The groups are shells around one centre, one inside the other: the same stretched ball of 4 dimensions in 6 sizes.
(in the rows, 128 means zero)
Some rows, each with its group after it:
[113 106 113 132 138 104 136 122 124 148 103 149  83]
L
[110 103 139 143 136 107 182 143 103  91 140 155 174]
F
[ 89 179 136 154 139 117 131 157  96 102 112 151 155]
L
[115 168 183 140 127 135 181 147 133 126 112 107 179]
K
[ 66 186 105 154 144 106  66 172  72  79 110 155 119]
V
[ 93 114 111 135 139 101 105 150  94  93 124 139 108]
G
[107 165 169 147 132 128 178 151 117 110 119 129 187]
V
[110 110 119 125 135 107 114 131 124 140 104 123  75]
K
[125 152 175 139 129 131 198 130 143 151 106 123 163]
G
[124  64 110 118 136  98 135 113 134 153 109 132  60]
F
[140 121 182 124 124 132 205 119 163 168 104  98 142]
L
[ 91 171 137 155 139 116 141 157  95  98 117 156 164]
D
[142  37 140 121 132 103 212 110 138 135 136 139 131]
K
[119 129 163 119 126 125 138 139 142 139 106  80 113]
V
[103 142 118 144 140 109 134 132 114 139 101 160 107]
L
[ 99 178 143 153 137 121 152 145 112 127 104 153 151]
G
[140  38 132 119 133 101 195 108 139 143 130 138 110]
D
[ 85 201 155 141 132 129  95 169 107 104 101  98 138]
F
[101 136 148 145 135 115 163 154 100  86 134 141 179]
V
[116 148 144 133 133 121 146 126 140 164  90 124 102]
D
[159  30 162 106 125 113 223  97 170 171 123 102 111]
V
[ 73 181 113 149 141 110  73 168  82  89 108 143 116]
K
[137 115 156 127 130 122 191 109 159 184  95 124 110]
D
[ 80 168 126 145 138 112  93 168  86  81 117 132 136]
G
[138  43 109 129 139  94 197  95 137 164 118 176  92]
F
[139 131 178 127 126 132 203 116 163 177  98 107 136]
D
[ 70 180 115 152 142 109  79 173  74  74 116 147 133]
K
[ 81 164 116 158 143 106 120 161  78  82 122 172 154]
G
[128  93 133 121 132 111 153 115 144 164 102 121  83]
L
[139 142 177 128 126 134 199 111 170 194  87 107 123]
F

New rows, each followed by its group:
[154  40 160 103 124 114 200 102 168 168 118  90  99]
F
[ 75 194 132 145 137 119  75 174  89  88 106 117 128]
F
[108  83 106 129 139  96 125 132 108 114 122 146  92]
D
[101 154 158 132 130 124 126 157 117 106 115  95 141]
K
[115 150 149 143 134 121 173 130 130 148 103 144 140]
L
[ 83 181 130 156 140 115 123 162  88  92 115 158 156]
D
[105 154 165 136 129 126 148 154 119 108 117 104 159]
D
[155  36 153 115 128 109 226  98 161 164 126 123 121]
G
[ 89 159 136 142 136 115 111 161  97  92 117 126 139]
L
[ 63 208 109 164 145 110  78 175  68  78 108 169 140]
F
[112 103 141 136 134 109 167 142 110  99 134 136 155]
D
[128 132 179 131 126 129 195 132 144 140 114 106 162]
L
[110 150 150 148 135 120 178 138 118 126 114 150 162]
D
[134 147 197 132 124 139 216 131 156 152 110  97 179]
F
[ 97  91  92 144 145  90 130 138  87  96 130 183 113]
G
[107 132 154 128 130 120 136 150 120 109 119 100 136]
G
[132  58 117 131 138  98 190 106 132 150 121 167 106]
D
[126 119 160 120 127 124 156 127 149 155 103  93 108]
L
[ 88 193 143 156 138 121 134 159  99 105 108 149 162]
G
[131 124 180 124 125 130 187 130 151 146 112  91 147]
L
[107 174 141 144 136 123 141 133 129 158  87 140 114]
V
[121 127 135 127 133 116 141 119 144 172  90 122  80]
K
[135  84 124 128 136 106 180 100 148 182  99 154  83]
V
[ 91 174 123 157 142 113 135 146  99 119 105 171 139]
K
[105 173 145 146 135 123 146 138 124 145  95 139 130]
D
[127 124 152 120 129 122 149 119 155 175  90 100  86]
K
[127 108 135 142 137 110 198 112 134 158 109 168 130]
V
[ 73 142  90 147 145  95  69 163  71  76 120 162 103]
F
[133  66 136 137 136 104 219 114 127 132 133 168 152]
F
[108 187 158 148 134 129 160 139 130 150  93 135 145]
V
[133 137 190 122 123 136 188 130 158 155 105  80 148]
G
[125  43  98 135 142  87 183 109 115 131 131 189 106]
F
[158  28 152 102 125 110 206  94 172 180 116 100  87]
F
[ 71 197 128 163 142 114 111 175  72  70 120 162 173]
F
[ 96 199 153 152 135 128 143 151 115 129  97 138 153]
K
[137  51 135 110 130 106 163 112 147 152 117 108  83]
V
[107 105 104 135 140  99 126 128 113 134 109 158  85]
L
[142 110 159 117 127 125 178 104 172 200  86 101  84]
F
[ 72 206 138 152 137 121  88 178  85  80 110 126 151]
V
